Each cloud of rows lies close to a flat space through zero, with a little noise off it, and is much wider in some directions of that space than in others. After each cloud: how many dimensions does that space have?

[[  4   5   4 -14 -13 -26  38   4  10   1 -22  -8  10  11 -32 -19 -14  14
   12   8]
 [-47   9   7  -6 -15 -29   3  62 -58  32 -26  31  14   3   3   2 -27 -42
  -21 -19]
 [ 21 -23  10 -23 -29  10  20 -29  33 -47   2  18 -40  18  10 -13  -6  12
  -21  33]
 [  4 -20   6  22 -12 -11 -12  36  15  18  10   0  29   8  -6  17 -26   1
    0 -18]
 [-21   8 -12   6   0  -8  -3  34 -17 -12   0   5   1  -1 -16   3  -6   2
    5  17]
 [ 42 -42  21 -23  20  14  54  21  39 -34  -1  23  -4 -23  17  34   3 -23
   -6   0]
 [ -8  12   5  -1  -9 -23  -6 -25 -38  20  31  50 -35  -3 -24 -12 -54 -36
  -34   6]
 [-34   0   7  11 -21   8 -47 -23 -23   0  -1  -7 -12  28  27 -26   8 -11
   -4   9]
 [ 12  -4 -43  45 -40 -19 -10 -36  37 -12  58  -2  -2  26 -12 -18 -34  37
   11  16]
 [ 15  14  34   4 -23 -15 -26  16  34 -38 -11  -5   7 -46  -1  22  -9 -32
  -34   4]
 [-33  30  19  -8  -2   1 -51  -6  -1  30  -1  -4 -14  21  -6  18  13  12
    5  24]
 [ 29   0   8   3   5   8  28  -6  11  -7  -5 -31  22 -43 -10 -15  -5   0
   26  -2]
 [ 50 -16  27 -14  -8  40   4   5  -4 -45 -25 -29  14 -21  22  22   9 -58
    2 -13]
 [ -5  22  28 -33 -26  28 -18 -40   1  22 -29 -35  -6   6  30  -3  25  -4
    8   8]
 [-26  37 -12  25 -17  32 -23  31 -28   9 -13 -22 -28 -42  27  -6  -4  -1
    0  32]
 [ -8  14  22 -19  -4   1   0  -2 -42 -33 -23   8   0 -10  -5 -29   6 -27
    0  -2]
 [ 35  28  20  41  12 -16  24   6  24 -10 -26 -13   8  -4 -11 -33  -2 -17
   27 -10]
 [ -1 -15 -26 -12   2  -8  19 -13  39  12  22  -1   9   7  18  36  17  13
    6   0]
 [ -6  14  36  27   3 -21   5  53  27  30  29  34  11   0  -3  42 -28 -33
   45  17]
 [ -1 -16 -15 -15 -24  -3 -26   1 -12 -17  -5 -17  25  10   2  24   4 -19
  -31 -22]
 [-22  24 -34 -13  33  -9  33 -18  19  72   4  14 -33   5   3  14  16  51
   -6   8]
 [-37  50 -15  15 -41 -27 -10  26 -17  -7  11  27  26  -5  17   5   2 -18
   20 -10]
 [-42  53 -10  19 -16   1   6  68 -17  24  -6  16  27 -35  10 -15  10  43
   43  -4]
 [ 31  25  -3   7  -4  43 -10   3 -17 -22   0   3 -15  -3  -7  -4   4  12
   16   1]]
 => 15

[[  10   12   -2   -8   -3   13   21   -4   -8   18  -17  -11    7   23
     8  -11    1    2  -26  -11]
 [  58   16   10  -64  -69   21  -28    6   38   -6   -4  -13  -45   42
    -2  -58  -27   15  -16  -51]
 [ -23  -55  -37   -9   38   -2   -3  -40   48  -40    3  -12   -4   24
   -20   64    8   20   79   32]
 [  16    0  -10  -60  -32    6  -41   -8   35  -27   15   20  -39   45
   -24  -25  -11   26   50  -15]
 [  21   20   13  -37  -39   16   -6    0  -15   14   -6   25  -19   31
     2  -51   -8    0  -11  -34]
 [  46   25   24  -34  -67    8  -11    8  -11   14    3    7  -33   21
    16  -68  -13  -11  -26  -51]
 [ -37  -21  -12   25   37  -19  -15    0    1  -22   17   22   14  -29
   -19   40   11    6   47   37]
 [  12  -10   -7  -15  -18   -9  -16  -11   16  -16   20   -2  -20   19
    -1   -4    2    1   26  -11]
 [   4   22    6   20   -7    4   49   -6  -58   45   -9   -9   23   19
    39  -21   13  -29  -47  -18]
 [ -16  -23  -16   55   40  -34  -13   10   24  -29   29  -27   10  -46
    -7   54   10    3   14   44]
 [  13   -5   -5  -28  -22    9    5  -19   -1    2    3    8  -17   35
     7  -17    4   -4   19  -20]
 [ -22  -16  -16    6   24   -1    3  -11   10  -12   -6    3   10   -1
   -11   32    7    8   27   22]
 [ -15   32    4   76   40  -14   54   14  -64   44   -2  -31   56  -25
    36   14   22  -27  -77   22]
 [  39   13   16  -35  -52   -6  -25    4    4   -4   19   10  -38   17
     4  -52   -8   -4    1  -37]
 [  -7  -17    0   87   42  -36   28   10   -4   -2    8  -58   31  -70
    22   53   12  -26  -41   31]
 [ -15  -44  -29  -19   21   -6  -21  -27   48  -39    9   -3  -14   18
   -25   44    3   22   76   26]
 [ -47  -22   -2  108   81  -34   26   22  -16   -3    5  -31   56 -104
     5   80   16  -21  -27   67]
 [   4   31   -3  -19  -14   25   44  -21  -51   44  -17    2   15   65
    29  -32   12   -9  -28  -24]
 [  66   44   23  -48  -76    4  -38   35   25    4    9  -13  -43   21
    -4  -78  -30   15  -52  -51]
 [  25   -4   19  -16  -34   -6  -26   10   19  -12   14    5  -30  -17
    -4  -27  -11   -3    3  -23]
 [  42   27   22 -106  -82   37  -58   15   40  -10  -14   50  -61   54
   -34  -84  -35   32   17  -57]
 [   0    1   -6    2    3    3    7   -5    1    0   -1  -10    4    8
     5    3    3    0   -6    0]
 [   3   25   18    1  -24  -24  -42   28  -21   -6   34   46  -17  -23
   -15  -42   -2   -1   13  -10]
 [  -7   27   -5  -40  -12   27   16  -16  -43   31  -17   46    5   66
     5  -39    6    2    6  -21]]
 => 6

[[ 12  15   7  -6   6   7  -1  -6   9  -6  13 -11 -17   8  20  11   2  11
   28  -2]
 [-22  42 -10 -19  11 -10  14 -33  27   8  17 -21  24   9 -12 -19   8  55
   16  -7]
 [ 44  31  16  13 -15  -9   6 -13  12 -13 -22 -12 -17  -4  37 -22 -21  21
  -38 -20]
 [-28  13 -28  -8   3  17  11 -24   6   0  35 -15  33  12 -19 -24   8  46
   17  -2]
 [ 21  -7  34   1  12   4  -7  16  12 -20 -23  -4 -45  -5  37  29   7 -31
    9  -3]
 [ 16   2   6 -11 -11 -22 -13  38 -44  10  -5  -1  -8   0 -13  24 -12  -9
    2  19]
 [-24  -2 -19 -15   3   4   4   9 -19  11  29  -6  19  14 -29  -1   2  13
   21  11]
 [-76 -29 -14 -34  30 -20  -7  34 -23  46  41  18  21  21 -76  41  27 -39
   69  41]
 [-20  44  -4 -37  22  13  11  -7   7 -21  27 -50  14  23  -7  -2  12  71
   31  -6]
 [  2 -26  -4  32  -5   9   5 -16  19   0 -25  23   0 -10  10 -29  -5 -30
  -52 -15]
 [ 97  44  37  37 -38 -15   2 -37  29 -18 -49  -1 -38 -25  79 -32 -34  17
  -65 -35]
 [-21 -30 -19   7  -3  24   0 -16   6 -31 -16   1  32 -19  -7 -13   8  11
  -34  -8]
 [ 23  -7  -8   8 -24  -2  -9   7 -29 -10 -18   3  13 -15   3  -7 -18   6
  -33   3]
 [-35 -15   5 -11  27  16   3   3  15 -10   3  -7  -3   4  -9   9  19  -2
   14  -4]
 [-51  -4 -24 -16  11   9   7 -14   1  -8   5 -10  42  -1 -35 -14  12  32
  -15  -4]
 [ 16 -13   0  29 -24   1   3 -33  25 -15 -36  17  12 -31  20 -22  -3  -3
  -56 -17]
 [-52 -14 -13 -20  19  12   2  -2   5 -12   6 -11  28   0 -31   0  18  18
    0   0]
 [-31 -23 -45  24  -4  38  10 -39  17  -3  24  11  47   1 -20 -51   4  22
  -18 -12]
 [-33  13 -32 -16   2  10  11 -10 -10   0  29 -20  42  11 -33 -23   1  53
    7   1]
 [ 17 -16  34   5   6  -2  -8  11  15 -17 -29   5 -40 -13  34  29   6 -41
    2  -3]
 [ 26   2   3  11 -10  -2  -3  32 -31   9  -5   5 -20  10   6  -8 -22 -19
  -17   3]
 [ 21 -17  -5  11 -19   6  -9  19 -35 -22 -21   0   4 -13   3  -2 -14  -3
  -37   3]
 [-26   0  -3  -9   9  -1   7  -6  13  -3  -9  -7  13   0 -13 -11   8  12
  -20  -8]
 [  2  -9  13   6   4 -11   0  15  -4   6 -19   8 -16   1  -2   3  -4 -25
  -21  -1]]
 => 7

[[  7   1 -14   1  -3  -6   1 -14  -3  -9 -12   7  -8  10  -4 -25   6  -6
  -11   8]
 [  4  16  -4   5  16  13  33 -23 -41 -15 -20 -41  17  24  12  12 -15 -13
   -4  -9]
 [-21   8 -16  -6  -8   0  14  17   9 -11 -13  16  14   5  -6 -11  12   9
   -2  10]
 [-18  16  -4   4  -4  -2  16   6   4 -12   0  14  17   4  -3   0  -9  10
   -9  11]
 [ 19   1 -10   5   9  -1  -4 -28 -18   2 -12 -11 -20  10  -1 -11  -1 -21
   -4  -7]
 [ -5 -22   1  -4 -25 -25 -15  21  44  -9  13  50   9 -13  -7 -36  15  14
  -10  19]
 [  0  15 -20   4   6  -3   0 -11 -14   8  -9  -5 -21   8 -11   7  -8 -17
    6 -14]
 [  2  -4   8   7   4   9  -1  -2  -5   3  -5  -5   1 -10   8  18   1  -5
    0  -2]
 [ 33 -16  -8  -9   2   5 -36 -23  -7  24   1 -18 -49   6  -8 -20  16 -13
    9  -9]
 [ 33  -9   7  -9   7 -29 -39  -6  14  37  29  10 -54 -16 -17  14  -7 -25
   29 -40]
 [-12  -9   8  -4 -12  23  24   9  -2 -26  -2 -22  47  17  15 -25   6  33
  -19  29]
 [  5  -5   3  -1   6 -20 -22  13  23  20   8  35 -25 -29  -7  22   5 -14
   15 -18]
 [ 15   0   5  -2   5   4 -14 -10  -3   5   5  -3 -16  -1   1  -5   4   3
   -3   3]
 [ 14 -25   1  -3   2  14 -11  -7  -9  10  -7 -26  -7  -3   8   0  14  -9
   10  -8]
 [-12   0  -2 -10  -5 -11  -5  24  23   0   2  28   2  -7  -6  -4  13   9
    4   4]
 [-12 -32  20  -2 -13   5  10  28  21 -10   4   1  45 -15  17   1  11  17
    2   8]
 [-10  10   9   5   7  22  40  -5 -30 -24 -11 -39  45  18  20   9 -13  10
  -13   8]
 [-11 -12  -5  -5 -10  31  19   1 -13 -22 -21 -30  34  19  15 -28  20  22
  -16  29]
 [-19  18  13  -1  12  26  35  11 -16 -26 -20 -13  47   3  23  21   6  22
  -14  19]
 [-29 -13  20   2 -23  16  42  25   3 -33  10 -25  79  13  20 -10 -14  36
  -12  22]
 [ 11   1 -13  -8   8  38 -34 -13 -28  36  -7 -43 -53   5  -8   9  18   1
   17  -2]
 [ -9  39  -7  -2  24   5  15  -2 -20   6 -13  -5 -12   4  -4  36  -7  -8
    7 -12]
 [ -5  19   8   1  17  19  32  -7 -33 -10  -8 -45  24  16  13  28 -17   1
    2 -11]
 [-22   2  34  14 -11  -4  19  21   7   0  42  -9  44 -12   5  38 -51  19
    7 -10]]
 => 8

[[-15  -2 -73  -6   4   1  21 -11 -40 -14  19 -41  22  42 -38  -1  67  25
  -13 -39]
 [ 14  24  13  31   8  35   7 -24 -33 -10 -15 -14  14  -5  42 -42  49  38
  -12  32]
 [ 16 -21 -32 -51  -8 -32 -12  12  28  13  18   6  14 -59 -17  23 -35 -24
  -10 -17]
 [ -1 -30 -72 -45  44 -22 -39  10   5  29  33   2  23 -39 -28  35  12 -26
  -21 -62]
 [ 27   8 -40   8   8  -9 -13 -16 -10   8  21 -18  14 -27   1   7   3  14
  -36   1]
 [ 20   9  49  31 -14  42  21   1 -53 -20 -29  55  23  28  59 -42   0 -37
   21  35]
 [ -9  54  -2  48   8  38   5 -18 -52   6  23  11  12  12   3   0  24  37
  -74  23]
 [-13  11  19  28   6  -3  20  -7  27  15  -7   6 -16  -2 -13  19   6  -5
    4  12]
 [  5  15   4  25 -11  34  -1  -6   7   3  -3 -10 -27  34   9 -13   6  26
   10  -1]
 [  8 -18 -22 -31 -44 -15   8  26  17  -1  21 -33 -11  13 -18   0 -20   6
   -7   1]
 [ -6  -2   7 -24   4   1  -4  22 -19 -15 -14  35  13  22 -34   6   6 -34
   19  -9]
 [ 19 -13  29   5 -26 -17   4  -3 -17 -11   4  -5  10 -12  55 -16 -46  -6
    5  29]
 [-16   9   1   8  -4 -21 -36  -3  70  34  19 -51 -59 -42 -12  33 -43  31
  -39  -2]
 [ 20  43   5  54 -15  21   7 -42   8  35  21 -33 -15 -35  49  11   1  45
  -29  24]
 [-17  11  26   7  -2  38  -6  12 -21   0   1  29 -12  59   5   8   5  -5
   37 -23]
 [ 16  10   4  26 -10  -1  19   2 -27  -1 -10 -60  10  -7   9 -24  77  31
  -20  58]
 [ -3   5 -24  -1  25   3  -4   9  -7  23   5   0  17 -23 -22  15  55  -9
  -21  -2]
 [ 16   6 -17  12  -8  -5  22 -10 -31   7   7 -13  28 -14  16   4  32  -9
   -6  11]
 [-44  -3  -8 -32  20 -20 -32  13  32  28  33   8 -22   0 -43  65 -29   5
    4 -60]
 [ 14 -36 -10 -30   6 -19  36   3   1 -20 -19  -5  38 -14   3 -32  49   4
   37  12]
 [ -1 -26  44 -29 -31 -11  32  22 -15 -55 -58   1  10  31  -1 -47  10 -31
   63  29]
 [  8  -9 -40  -5  18  -3 -33  -2  27  40  29 -30 -17 -13  -6  38  18  13
   14 -47]
 [-14  26 -23  24   0  18  30 -52 -55 -39  -3  -7  24  30  18 -32   9  32
  -21 -13]
 [-14  38   2  27   0  26   9 -23  17  24   3 -10 -20 -15   3  13  17  27
  -21  -3]]
 => 13

[[  30   -8    2   -2   34  -26   13   11   13   -7   -4    6   13   15
     3  -25  -21   -1   -5   -9]
 [ -26   26  -39  -15  -21   -8   11    5   10   -9  -19    9   33   20
    11   -8   45   24   22  -26]
 [  27   -4   -4    3   24  -44   -4  -19  -18    1   12  -18   -3   -1
   -35   18   -1   22  -12  -17]
 [  12    8    9    8    1    0  -14  -16  -10    5    5   11   15   18
    22   -3   -7   -9   12    7]
 [ -32  -16    8  -29  -23    8   13  -24  -25   13   18   25  -15  -18
   -11   16  -16    7   -8    7]
 [   1   25   -2   33   -3   16   -9   12    6   27   13   22  -20   24
    12   56  -35   35    5   35]
 [ -39   40    5  -26   -8   22  -18  -16    4    2   -4   -9    0   18
   -10  -42  -27  -19   28   33]
 [   0   -1   19   20    8   18    1   -7    0    9   28  -11  -11    0
   -11   14   -2    6   -5    4]
 [   9   -2   14   16    1  -10   18    8    7  -21    5  -11   25    7
    26    2   21    9   14    3]
 [ -29    5  -15   44  -37   -8   -8   11   14 -100   23  -14   -5   29
    -8  -37   12    7   19   43]
 [  13   -1   22    4    8   16    3   -1   -1   -2  -16   -1   -6  -15
   -55    5   -6  -43  -19  -15]
 [   8    0   10   -8   -2   10   63    1    7  -18    2   13   22   -4
   -30  -16    3  -10  -35   25]
 [  -5   -2  -13  -38   -4   12   25  -20  -12   52   28    4   15  -43
    13   23    1    6   -8  -42]
 [ -16   36   23  -30  -30   35   12  -33  -13  -21   18   -5    5  -10
     0  -15   36   20   10   52]
 [ -15   -9  -20  -22    6   10   -1   17   19   15  -24   19    5  -38
     1    3  -42  -36   -2  -30]
 [  16  -18  -10   25   19  -22    4  -35    0   -2   27    6   17  -17
   -19   34   31   31  -29   -7]
 [ -42    0    4  -15  -26   17    9    6   22   13  -13   33   13   -5
    20    0   -6  -28   22   -4]
 [  20  -14   -1  -32    2  -34    5   20    9   27  -32  -17    0  -16
     8  -20    6  -41    4  -30]
 [  -2    0   -2    1  -23  -13   42   -8  -11  -33   21   19   21   18
    25   12   51   65   -2   22]
 [  69  -13   14   41   12  -31   25   26  -14   22   -1  -53  -18   -3
   -42   36   14  -23  -37  -15]
 [  -2    1   10   30   16    3  -12   -2   -7   34   -8  -37   -6    3
   -29   30    3  -16   -8  -12]
 [ -56  -35   19  -30   -3    9   43  -21    0   11   21   16   22  -22
    45   -5   -5   26   -5   32]
 [  -5  -16  -27    6  -15  -35  -23  -12  -47  -52    2   -4   -1   -2
   -17   23    8   32    5  -36]
 [   9   -8  -16    2    2  -18  -18   19   26   -8   -7    9    6  -12
    12   -7   -7  -27   20  -44]]
 => 16
